The rows are grouped in 4 different ways at once. Each group adds its own fixed numbers to the row, and there is some noise. The rows also spread widely along 11 directions, which tell nothing about the answers.
(in the rows, 128 means zero)
Some rows, each with its group in each grouping after it:
[ 94  57 110 164  93 153 129  15 119 143 115 123 120 103 122  96  30 166
 173 163 153  32 147 201 126  91  93 170 151 120 126  48 108  75 145 133
 171 186  38 152 102  97]	(0) (1) D belo
[129  89 125 137 148 145 140  58 167 161 158 157 143 158 140 121 127 131
 109 103 151 128 111 119  89  76  92 107 118 122 127  71 127 128 151  66
 160 131  77 116  77 108]	(1) (2) L voto
[106 111 134 127 144 126 133  88 140 130 129 143 115 121 134 132 126 124
 133 134 127 113 100 137 139  98 134 103 148 132 148  69 127 135 113  77
 158  90 120  95 123 118]	(4) (2) E biv
[153  65 142 130 145 123  82  85  90 107 150 157 107 183 162 168 104 126
 121 101  74 162  62 161 153 109 157  84 114  51 115 123 159 128 155  79
 155 111  86  76 157 127]	(5) (1) J Donid
[112 116 115 142 157 152 135  96 142 133 141 144 115 146 120 105 126 167
 118 106 138 124 129 155 142  98 105 130 133 137 127  45 157 139 116 115
 177 151 101 116 103  85]	(1) (3) D Nulem
[ 93 104 139 152 103 135 117 117 165 166 138 133 140 136 129 139 134 118
 158 155 141 126 121 122 100 122 154 166 160 146 160  94  78 108 138 117
 146  94 109 158 116 146]	(3) (0) E voto
[109 147 121 113 159 170 102 112 115 126 116 154 163 133 137 154 124 126
 155 153 127 136 108 109 174 171 154 143 173 137 119 108 131 122 121 135
 172 106 105 132 143 101]	(2) (0) J biv
[132 100 137 119 161  99 115 141 152 144 158 133 131 159 145 126 128 120
 139 117 119 189  88 135 137  91 157 110 102 110 113 105 111 126 117  82
 126  70 130 108 114 137]	(5) (3) X Nulem
[119 116 123 124 132 157 113  75  99 148 147 134 136 119 138 102 125 138
 165 174 145  98 107 133 151 137 107 123 165 130 109 117 119 100 142 116
 144 145 107 131 115  99]	(4) (0) L belo
[125 124 168 153 173 153 116  82 200 187 129 154 165 172 137 166 161 132
 142 156 105 174  89  77  52 147 150 187 170 140 112 113  96 130 182  79
 144 119  60 190  98 142]	(0) (2) X Donid
[ 94 143 145 150 143 148 125  91 136 147 128 118  99 150 119 128 167 167
 133 139 136 113 115 120 105 159 147 130 186 164 158  68 150 153 152 112
 180 126 131 123 130  99]	(3) (2) E Nulem
[114 131 129 136 140 157 118 115 126 156 166 158 141 125 116 119 178 140
 110 117 141 120 116 123 134 103 100 108 164 130 132  89 158 161 138  92
 153 137 139 123  95 104]	(2) (0) J Nulem
[128 104 124 109 175  95 147 106 152 179 143 126 192 147 143 118 123  93
 145 118 153 182 112  78 128 111 140 123 131 147  97  92  97 115 134  90
 129  49 115 120 100 129]	(0) (2) E biv
[118  71 126 146 141  97 154  94 112 172 177 131 121 130 121  85 122 156
 122  98 156 129 127 149 124  52  86 102 128 128 116  46 154 153 147  93
 145 135 122  97  76 102]	(5) (1) J Donid
[ 99 117 158 149 151 134 127 123 175 158 122 155 141 115 119 160 155 134
 126 133 110 147 112 110 111 100 140 156 168 144 146  65 130 155 123  90
 145  95 100 141 113 141]	(0) (2) J biv
[118 105 141 129 141 106 112 145 100 156 158 125 103 123 139  99 140 154
 154 155 127 151 105 142 158  94 121 125 161 117 104 101 144 131 148 120
 128 118 152 108 113 118]	(1) (3) J biv
[106 131 119 113 129 175 102 129 162  96 114 160 136 136 125 154 120  93
 123 103 118 139  96 146 162 116 166 125 128 128 185  93  95 115  65 108
 172  81 104 122 153 120]	(4) (3) E Nulem
[108  69 126 179 167 134 148  43 173 162 114 159 149 182 121 157  88 171
 117  83 127 147 169 127  96 119 134 191 136 156 128   4 148 134 146 122
 207 145  26 136 114  99]	(1) (0) D Donid
[104 126 144 141 121 176 125 116 172 161 149 163 132 132 116 127 193 124
 125 127 127 128  91 122  84 113 114 129 173 137 179 109 112 142 146  87
 153 139 116 146  95 108]	(5) (3) L biv
[117 136 162 138 147 153  85 165 164 156 139 135 106 130 129 127 181 138
 152 169 100 182  82 137 126 110 137 168 165 124 123 130 112 118 128 116
 113 124 123 164 119 144]	(0) (3) L belo
[103 169 136 115 203 159 130 118 163 130 111 153 139 112 130 138 136 136
 130 138 119 138 100 113 163 116 131 140 153 171 118  51 133 148  62  99
 152  87 109 126 110 118]	(4) (2) E Donid
[110 146 130 107 167 179 121  97 186 125 134 161 109 159 145 124 143 119
 151 165 137 136  67 140 111 135 126 110 117 127 148 113  94 107 119  80
 161 113 118 131  93  93]	(1) (3) X biv
[122 120 105 106 132 151 123 115  99 159 164 140 170 134 121  88 148 115
 142 125 168 145 103 105 140 111  90  97 154 128 117 121 118 122 138 109
 137 131 134 137  94  98]	(1) (1) J belo
[ 96 168  94  92 182 157 150 111 141 137 124 134 177 118 118 116 115 106
 154 136 181 127 133  90 169 160 135 118 132 186 125  60 111 125  78 130
 161  76 127 124 104  89]	(0) (0) J Nulem
[115 102 147 143 133 106 107 133 137 150 156 124 102 142 138 128 149 133
 147 148 123 164 108 139 137 117 157 131 148 131 137  95 117 126 139 113
 132  93 132 116 132 139]	(4) (0) L Nulem
[127 128 106  96 145 152 119 139 136 152 156 128 177 122 132  89 122  91
 154 129 164 165 100 115 163 109 115 129 141 131 110 119  86  94 103 129
 118 104 111 154 102 121]	(0) (1) L voto
[117 119 112 109 144 160 113  87 147 149 134 156 177 132 145 123 107  89
 154 146 143 126 101 115 141 121 135 138 139 130 120 121  73  91 111 108
 147  99  92 148 108 121]	(4) (0) E Donid
[102 174 153 132 130 209 103 107 193 146 145 174 131 136 128 144 229 107
 120 154 122 105  55 101  61 139 119 100 175 138 183 138  99 147 138  50
 146 123 138 163  93 122]	(3) (2) E Nulem
[132  67 142 145 135 113 102  99 120 164 148 148 146 119 148 133  96 141
 129 128 108 135 113 148 141  43 121 151 143  91  89  92 135 122 140  96
 130 119  81 127 111 149]	(2) (2) J Donid
[120 121 128 113 133 144 111 116 134 156 138 151 184 147 125 161 157  87
 136 125 132 169 102  77 123 149 155 125 152 128 142 133 102 121 138  99
 142  87 113 136 134 130]	(0) (0) J belo
[106 118 121 107 139 134 135  81 158 135 130 148 159 150 134 140 111  79
 150 126 150 143  98 104 117 134 160 120 130 153 162  89  71 110 120  94
 163  66  98 125 115 116]	(4) (1) E Donid
[118  96 138 147 132 156  93 121 153 129 131 144 120 158 128 140 133 134
 135 113 112 156 100 151 127 125 155 144 150 115 159  97 118 118 131 121
 162 125  82 145 142 125]	(5) (1) L Nulem
[130 144 159 146 158 154  93 137 118 167 147 158 160  95 141 145 182 143
 141 172  81 133  89 105 149 122 116 153 202 116  82 126 152 147 130  97
 103 123 111 163 118 153]	(0) (0) L Nulem
[127 144 113 124 187 197 118 131 223 181 135 162 199 165 119  94 158 113
 140 119 166 192 127 103 120 122 109 183 141 162  99  99  74  94 107 139
 148 138  84 210  64 105]	(3) (0) D biv
[118 116 146 133 138 129 125 108 171 174 153 159 166 124 146 136 165  99
 147 148 128 145  97  98  97 108 126 122 146 135 131 114  90 123 140  72
 118  77 123 142  87 144]	(3) (0) L biv
[112 131 133 141 181 155 138  76 141 159 120 138 147 166 118 137 139 153
 118 103 133 147 127  92 115 150 133 154 175 162 126  55 155 150 146 116
 187 131  82 133 127  89]	(0) (2) E Donid

New rows, each followed by its group in each grouping:
[113 107 145 151 144 159 109 123 161 164 139 157 141 131 117 152 145 133
 125 121 106 153 114 127 121 105 130 171 163 117 144  91 125 133 118 104
 146 130  87 155 124 138]	(0) (0) X Donid
[ 82 140 146 133 157  92 147  99 141 145 134 103  98 130 129 131 131 156
 159 171 152 121 116 122 119 145 164 124 151 183 145  46 133 159 134  96
 161  66 153  97 118 115]	(2) (2) X Nulem
[130  38 127 155 124  91 142  76 128 162 167 130 131 126 129 101  75 155
 108  88 142 122 142 160 133  20  96 119 118  96 110  46 141 133 133  74
 142 132  77  97  96 129]	(4) (2) X voto
[129 117 138 131 152 148  99  76  90 135 133 140 143 134 151 137 118 138
 158 160 101 113  85 128 152 149 134 124 173 104  87 116 140 118 155 102
 144 126  88 135 134 120]	(0) (1) E Nulem
[111 133 112 107 179 179 106 115 183 107 100 147 135 156 126 130  98 114
 139 116 137 159 110 145 169 131 162 152 131 148 149  69  95  93  68 137
 184  96  80 137 140 100]	(4) (2) E biv
[121 114  96 124 164 187 130  88 163 159 134 143 175 166 121  98 100 133
 136 109 170 146 141 120 142 132 110 165 138 145 105  74 107  91 121 146
 180 153  55 160  99  82]	(0) (0) E voto
[114 103 119 113 161 103 162  59 182 147 158 138 133 187 154 126 110 105
 149 146 181 149  96 118  87 126 144  81  64 147 127  71  87 118 154  61
 163  65 114  87  66 104]	(5) (0) J voto
[130 121 119 126 157 132 137 118 119 177 146 152 227 114 117 126 143 123
 105  70 139 150 141  71 151  86 112 139 175 146  95  75 146 158 116 101
 148  98  99 139 110 125]	(2) (2) E Nulem
[111 148 131 104 158 165 122  99 155 109 135 159 116 141 134 146 162 100
 123 132 132 132  73 118 135 130 141  76 139 133 171 100 121 144 116  72
 166  92 137  95 123 100]	(4) (2) J biv
[107 173 126 108 174 162 129 142 155 129 143 137 116 117 127  98 157 130
 149 161 149 142  79 133 159 122 112 118 153 159 119  85 113 131  87 105
 134 112 141 138  88 108]	(4) (1) E voto
[122 108 138 146 143 176 101 106 169 163 147 164 126 135 127 109 153 149
 102 115 122 120 104 153 117  54  91 154 160 110 127  87 132 132 119  93
 149 160  90 155  89 122]	(2) (2) E Donid
[116  95 142 149 133 155  95 112  92 122 123 160 127 105 130 168 117 139
 121 118  77 116  99 147 167  95 128 141 181  88 134  89 162 145 114 112
 150 135  83 124 153 138]	(0) (1) J Donid
[130 124 130 130 178 141 116 143 176 182 158 148 175 138 137  93 152 130
 141 141 146 170 114 113 131  91 110 156 138 142  73  99  98 117 112 108
 117 112 103 174  68 135]	(5) (0) E Nulem
[110 110 130 136 128 169 114 118 162 124 140 164 113 117 124 123 143 117
 122 104 125 125  98 161 133  75 109 104 137 114 174  84 125 125  88  88
 151 116 116 124 109 116]	(3) (1) L biv
[124 117 144 128 175 100 119 108 111 138 155 127  95 135 147 124 130 148
 161 171 115 149  93 138 161 130 138 101 141 120  88  97 149 136 139  91
 132  96 144  87 120 116]	(4) (0) X biv
[137 107 131 143 159 160 134  80 169 187 155 161 192 129 129  92 139 142
 116 121 139 122 124 108 104  66  78 149 160 132  77  85 111 127 143  81
 137 153  65 178  56 121]	(4) (2) E Nulem
[ 93 168 130 104 146 170 102 135 157 134 147 120  86 133 132 108 157 123
 180 217 154 129  69 137 133 174 140 134 156 141 144 133  85 102 124 120
 130 120 149 149 109 112]	(0) (0) X voto
[115 149 110 103 221 142 148 123 188 117 124 158 146 158 132 149 123 108
 110  85 139 188 109 112 173 118 140 110  84 159 125  32 139 139  47  86
 168  53 103  89 108 107]	(0) (0) E voto
[126  74 151 156 113 120  91 120 139 164 162 147 122 144 136 136 150 122
 135 140 101 162  99 150 117  83 136 159 161  93 129 123 112 118 158 106
 121 131 104 143 126 160]	(4) (0) D Donid
[120 131 126 113 170 143 112 145 138 139 160 140 111 144 121 115 154 129
 127 117 132 183  99 133 164 109 130 120 136 127 132  93 134 137  96 113
 143 114 140 114 127 114]	(4) (0) X Donid
[103 115 130 120 130 149 124  73 155 151 126 151 163 115 147 131 103  93
 179 185 141 105  85 122 106 121 135 142 140 131 130 113  57  92 138  95
 130  96  84 161  89 134]	(0) (1) J Donid
[ 89  95 129 144 120 128 117 102  99 124 136 135  90 113 129 137 118 147
 143 145 118  84 112 163 159 121 135 108 162 115 161  74 154 137 113 105
 167 112 129  81 146 111]	(5) (0) E biv
[105  95 153 163 120 116 108 111 141 165 148 127 109 158 134 137 155 153
 154 160 122 142 114 129  98 143 158 152 170 137 144  98 124 133 180 115
 145 118 112 136 129 135]	(5) (0) L Nulem
[ 97 103 127 148 125 157 132  65 144 130 128 159 134 125 121 137 116 137
 133 125 132  78 113 143 106 115 122 116 151 135 160  61 123 137 128  84
 180 125  82 128 107 108]	(5) (1) E Nulem
[130 136 130 134 175 188 116  98 191 167 143 182 174 156 127 123 174 127
 114 108 132 156 103 106 107 101  91 133 130 136 108  95 117 124 111  78
 153 134  85 166  70 111]	(3) (0) E belo
[130 107  84 105 157 162 127 139 140 158 155 158 198 145 107  90 129 103
  99  40 174 176 150 114 184  85 104 125 137 134 128  76 132 116  81 137
 174 115 107 125 106  88]	(2) (0) E biv
[117 126 123 120 162 161 115 102 136 149 140 133 126 133 129  93 119 143
 142 149 147 129 108 141 150 100 112 145 152 132 107  88 115 113 124 128
 150 146 103 142 103 101]	(4) (2) J Donid
[111  92 118 142 154 122 162  21 137 185 137 131 160 141 142  83  71 152
 172 164 171  92 128 123  95 109  92 145 138 160  76  58  97 101 168 102
 156 135  68 146  54  93]	(1) (1) E Donid
[ 86 115 102 131 113 147 153 132 154 174 154 126 177 118  80  91 136 113
 129  89 195 140 169 106 126 111 125 156 168 179 183  59  90 131 102 140
 164 117 122 157 112 101]	(4) (0) X Nulem
[107 115 106 113 149 166 129 122 145 134 130 160 172 141 109 139 121  97
 112  69 147 162 123 113 153 105 134 130 137 138 167  67 118 128  89 120
 169 102  93 130 128 108]	(0) (1) J Donid
[130 111 154 153 182 129 138  59 186 160 151 169 135 190 152 174 156 150
 127 143 110 168  89  94  64 142 134 126 123 132 106  79 137 152 181  45
 160 110  78 128  83 121]	(1) (0) X voto
[122  77 144 164 128 150 115 157 153 177 162 172 143 109 106 109 170 149
 102  87 112 154 117 148 121  27  82 146 172  99 132  78 147 159 125  96
 126 163 100 158  81 137]	(5) (1) J biv
[ 99 105 165 152 142 101 125 122 175 153 144 131  97 154 129 143 162 137
 153 143 123 175  93 132  89 124 162 131 147 143 161  82 112 143 149  83
 141  78 138 128 112 139]	(3) (1) X biv
[118 120 146 136 186 155 103 120 216 134 121 165 117 152 144 141 132 141
 130 141 118 170  98 157 131  77 136 157 115 124 117  72 114 119 104  98
 154 108  84 149  87 128]	(2) (2) J biv
[ 98 137 125 122 145 145 144 120 177 145 144 156 139 123 119 117 148 119
 126 122 160 132 117 132 119  84 119 118 122 157 156  58 115 146 102  89
 162  95 135 122  81 106]	(2) (3) J Nulem
[110 112 122 120 154 122 119  85 125 125 140 122  95 153 143 118 104 131
 158 160 140 133  99 156 154 140 148 122 127 134 125  82 117 107 129 123
 159 109 124  94 130 102]	(4) (0) D Donid
[ 87 164 126 111 177 157 128 177 203 154 136 143 130 144 105 127 189 101
 121 108 150 200 108 107 133 125 143 149 139 180 175  69 103 137  64 120
 146  74 149 142 109 122]	(0) (0) E Donid
[132 119 140 128 155 187  84 108 169 138 140 158 114 177 133 125 156 129
 114 119 112 161  78 143 122 108 130 140 152 106 135 117 116 115 131 103
 160 149  88 150 122 115]	(4) (2) E Donid
[121 105 151 135 150 132 120  60 162 162 134 138 139 171 149 153 134 115
 143 140 121 152  89 103  81 139 153 136 143 131 138 107 108 122 176  85
 150  99  82 129 120 125]	(0) (2) L Donid
[ 94  98 113 139 135 146 151  72 149 130 109 156 166 109 116 150  86 113
 138 104 136 102 133 134 136 112 129 137 146 146 161  41 119 127  98 106
 177 102  71 125 123 107]	(0) (1) D biv
[127 112 164 139 151 149 109  85 197 146 155 154  82 152 153 114 170 131
 135 170 117 138  62 154  85  92 114 111 130 112 133 116 105 122 161  55
 132 127 112 130  78 129]	(4) (2) L biv
[114 126 128 143 170 153 126  92 103 156 123 150 170  99 128 127 101 163
 142 130 122 116 137 121 170 112 107 165 190 152  87  56 157 145 109 132
 158 135  71 144 116 110]	(2) (1) L Donid
[113 122 153 149 163 177  89 126 165 125 107 159 124 141 118 184 150 147
 117 118  77 158 101 127 134 138 158 169 186 117 158  90 144 145 111 105
 163 124  76 155 161 132]	(0) (2) X biv
[121  76 135 148 130 114 110  76 134 146 129 144 145 173 144 166  99 124
 142 115 116 159 125 127 126 131 174 158 136 122 141  87 119 112 156 120
 176  89  73 113 154 128]	(2) (0) L Donid
[ 86 178 141 116 160 180 116 143 192 136 122 180 145 101 136 164 187  98
 157 181 116 136  72  95 118 148 132 134 163 161 161 113  93 128  81  84
 130  72 132 153 104 137]	(1) (0) L biv
[ 72 141 142 139 124 103 137 170 123 168 153 111 102  60 111  95 168 143
 157 176 146 107 125 139 151  88 111 140 181 165 145  61 131 155  89 116
 105  90 188 123 101 143]	(0) (0) E Nulem
[118 119 118 135 159 117 167  49 123 189 156 140 193 163 133 115 137 143
 151 144 175 129 139  57  89 161 118 122 156 174  92  75 127 144 198  97
 167 113 104 129  74  91]	(1) (0) J Nulem
[ 92 141 162 147 144 121 130 127 111 144 127 140 125  76 118 165 168 143
 139 152  95 120  96 109 141 122 127 125 193 152 147  70 159 172 107  82
 123  89 133 118 134 144]	(0) (1) L belo
[111 131 126 125 160 173 103 160 201 165 135 154 161 144 122 114 157 109
 158 149 144 178 111 122 124 124 138 183 154 144 126 114  70  96 108 137
 131 118 103 191  93 130]	(5) (0) D biv
[143 119 144 139 199 158 121  27 145 128 122 182 158 176 156 183 127 137
  99  94  80 130  85 105 115 125 131 100 128 112 102  74 171 152 135  47
 187 103  57 102 123 106]	(3) (2) E Donid
[115 113 131 121 139 149 122 127 180 164 160 142 132 123 125  88 146 109
 125 122 154 152 105 138 115  57 106 135 134 135 147  91  86 113 103  97
 124 116 120 142  84 130]	(4) (2) L Donid
[139  97 119 125 150 151 111  61 149 154 162 133 107 199 145  90 130 142
 145 135 168 155 106 152 119 131 116 110 107 124 108 107 121  93 174 112
 171 150  98 119  93  78]	(2) (0) L belo
[ 89 126 123 147 151 172 151  78 188 118 123 173 128 124 108 142 130 135
 102  88 143 104 125 143 111  90 112 105 118 154 181  17 139 160  86  74
 192 111  97 118  89  97]	(3) (1) J Nulem
[112 162 142 130 173 174 107 157 137 141 142 151 131 143 112 140 186 153
 133 136 122 177  89  97 139 154 124 145 197 148 130 101 148 155 122 118
 146 139 123 163 124 115]	(1) (1) X voto
[117  69 126 153  91 119 120  75  83 166 148 135 171 104 131 118  88 142
 153 133 136  89 140 134 134  90 122 146 181 110 113  94 124 124 172 118
 148 136  85 139 117 129]	(2) (1) J Nulem
[114 131 156 146 154 118 135  81 118 144 138 146 129 142 146 162 154 144
 141 148 106 129  85 102 114 150 144 106 170 141 115  83 154 163 159  66
 152  93 118 107 118 126]	(3) (1) E voto
[105 127 100 117 147 127 151  67 123 156 139 108 172 168 132 111 101 124
 172 154 194 132 138  93 132 190 156 145 151 180 113  81 102 108 169 144
 182 105 103 126 114  81]	(2) (0) D voto
[153  88 117 107 169 130 126  12 169 104 153 170 145 207 176 152  98  88
 127  98 134 147  60 142 109 120 144  51  53  91 109 103 113 110 154  36
 179  82  72  81  93  99]	(2) (1) D Nulem
[127 115 130 123 164 163 104 123 160 133 131 170 155 131 133 143 134 121
 110  91 113 156 107 131 160  80 124 134 147 114 132  85 140 133  87  98
 156 105  90 127 126 124]	(2) (2) L biv
[101 131 133 125 130 138 118 115 122 140 122 149 167 102 124 168 144 116
 133 132 124 124 109  98 141 117 144 127 171 146 150  93 127 149 114  92
 149  79 121 119 139 134]	(2) (2) J belo
[100 101 134 140 122 111 139  80 118 160 119 137 195  96 139 147  67 118
 187 182 140 101 124  97 130 124 153 168 176 155 101  82  75 112 148 109
 134  83  70 155 110 148]	(4) (1) J voto
[127 121 131 144 150 195 122  86 167 173 164 180 159 136 118 109 173 137
 114 120 132 118 108 121  99 100  71 120 163 117 125 110 130 135 143  73
 151 168 100 160  67  98]	(3) (0) X biv
[ 95 102 119 142 137 135 147 120 161 178 134 137 166 109 108  89 109 147
 153 125 176 136 156 132 133  85 109 173 165 168 121  45 103 123 125 145
 156 128  98 166  72 109]	(2) (1) J biv
[116 109 134 125 172  96 127 118 173 146 138 102 109 206 124 116 137 134
 136  98 160 216 123 118 125 138 191 138 121 171 145  54 110 126 139 130
 176  72 122 108 136 112]	(4) (2) E Nulem
[125  88 145 144 106 152  99  91 137 143 157 168 121 139 136 144 163 117
 126 121 108 127  79 147 105  98 120 107 166  88 161 126 130 134 166  73
 152 136 103 124 119 126]	(2) (1) L biv
[108  91 123 121 128 121 123  80 154 152 129 128 149 153 141 125  99 109
 156 129 157 135 119 130 122 116 159 136 137 137 144  92  90  97 141 108
 169  82  99 120 123 116]	(2) (2) E biv
[128 128 119 108 162 139 132  67 166 182 142 155 218 133 160 113 113  92
 180 187 166 127 100  81 102 119 113 126 114 147  64 128  51  84 140  76
 116  85  94 167  47 125]	(3) (0) J belo
[ 81 111 139 148 133 138 161  83 175 132 122 180 130 128 109 175 151 122
 114 101 130 122 116 111  87 115 133 107 148 159 207  35 134 169 126  66
 188  90 106 106 110 109]	(1) (1) J biv
[101 122 152 149 143 126 125  89 173 161 126 169 167 107 144 167 132 123
 154 178 116 107 110 110 101 109 142 153 142 148 110  83 100 140 135  72
 136  84  92 149  83 153]	(2) (0) J Nulem
[102 138 140 113 128 152  93 167 148 145 159 136 105 128 115 128 193 103
 139 148 132 170  75 128 129 123 134 118 152 121 171 140 105 125 104  95
 115 104 168 134 127 138]	(0) (0) X belo
[132  93 117 123 177 119 156  39 150 173 157 122 136 166 150  69  89 145
 143 127 179 137 126 133 117  88 100 116 106 148  84  56 112 105 158 102
 160 129  86 109  71  81]	(4) (2) L Donid
[113  79 123 133 163  91 120 172 175 140 122 149 172 142 116 169  95  96
 110  50 113 230 154 124 178  66 183 178 107 142 151  34 107 130  45 133
 148  39  84 118 157 163]	(4) (0) D Donid
[130 100 141 145 151 138 109 108 150 157 151 139 128 154 136 121 142 150
 123 123 121 142 102 136 116  95 129 137 151 112 113  92 135 134 142  90
 146 131  96 137 108 124]	(5) (2) E Nulem
[108 122 128 151 133 156 135  72 149 188 136 138 187 138 127 112 132 137
 163 154 157 113 143  86  95 155 130 168 180 172 118  90  95 113 169 128
 155 125  85 178  96 108]	(3) (0) L Nulem
[107  67 112 145 121 115 151 120 132 177 141 126 168 108 102  90  92 131
 132  76 161 146 165 136 148  65 106 155 158 142 143  43 121 116 111 144
 147 118  87 133 110 114]	(0) (1) L biv
[128  88 111 100 131 135  83 151 126 131 152 119 119 177 134 111 118 102
 132 100 144 193  95 147 158  99 161 119 122  97 148 127  99  97 118 138
 145 102 126 113 150 118]	(5) (2) J Donid
[104 110 120 132 152 160 117  69 166 138 104 159 168 160 135 159  92 110
 154 133 129 136 124 115 123 148 167 171 142 148 143  82  83  97 116 120
 184  99  52 148 134 117]	(4) (0) E Donid
[116  84 129 136 133 129 122 111 146 151 135 167 175 119 125 153 112 115
 128 105 120 146 117 120 126  68 118 133 132 120 131  78 111 128 108  83
 140 102  82 137 105 143]	(1) (1) J belo
[102  88 115 142 144 145 112  79 149 129 103 132 111 150 134 121  62 154
 158 143 138 112 135 166 148 119 148 167 141 133 138  50 113  88 112 138
 184 123  67 128 136 100]	(1) (2) E biv
[116 153 113  94 177 233  92 114 212 110 115 178 141 132 132 135 124  89
 122 131 126 137  67 146 138 105 120 137 116 111 157 115  78  90  50  88
 150 122  79 169 106 112]	(0) (2) X Donid
[137  78 115 134 150 128 106  70 102 143 153 122 129 164 152  91  70 161
 155 142 145 119 132 162 164 111 123 124 120 102  71  89 130  90 155 136
 157 143  89 118 111  96]	(3) (0) J Nulem
[126  97 111 139 164 177  97  98 117 121 130 158 134 159 126 135  95 153
 110  82 117 143 134 153 183 109 126 141 134 107 118  65 165 119 100 140
 186 148  74 117 144  91]	(3) (0) J Donid
[119 110 166 162 109 165  87 125 169 152 164 178 100 139 131 157 217 137
  94 127  89 134  69 137  66  73 109 117 169  88 171 125 139 166 159  51
 132 147 121 149 102 152]	(1) (2) J Nulem
[121 128 133 141 197 152 125  85 202 130 125 163 135 166 145 148 127 143
 136 143 117 149 102 137 115 128 141 144 106 140  96  62 121 126 112  84
 163 109  72 140  85 116]	(5) (0) D Nulem
[107  91 147 152  99 125 102  84 103 147 143 161 135 144 142 192 152 116
 132 142  87 124  91 107 100 148 156 133 180 103 163 123 131 139 174  86
 151 110 106 115 160 144]	(1) (0) D Donid
[136  73 155 159 142  96 103 124 110 136 159 152 109 139 130 164 137 150
  98  88  75 164 116 145 156  79 144 114 145  90 129  77 181 169 124  73
 142 105 111  85 152 150]	(4) (0) X Nulem
[114 116 135 137 128 138 102 143  87 160 157 133 125  95 129  92 144 144
 140 135 120 124 101 148 164  81  98 128 182 113 111 106 138 131 113 122
 116 132 143 138 115 127]	(3) (1) E Donid
[141  94 139 146 187 145 125  87 183 150 141 159 135 175 128 123 138 156
 100  82 115 179 119 139 125  81 115 142 131 119 102  57 151 140 137  91
 169 145  65 129  97 106]	(4) (2) D biv
[ 92  99 133 143 102 134 110  94 140 125 132 151 108 148 132 176 141 113
 130 123 116 126 109 130 110 142 167 118 142 131 209  85 118 134 128  93
 173  85 112 102 157 132]	(1) (0) L Nulem
[124  90 119 133 153 107 141  68 125 157 141 108 162 181 131 113  85 143
 172 126 164 158 130 109 114 166 164 139 142 149 108  79 102 110 176 127
 170 105  83 135 120  97]	(5) (1) X Nulem
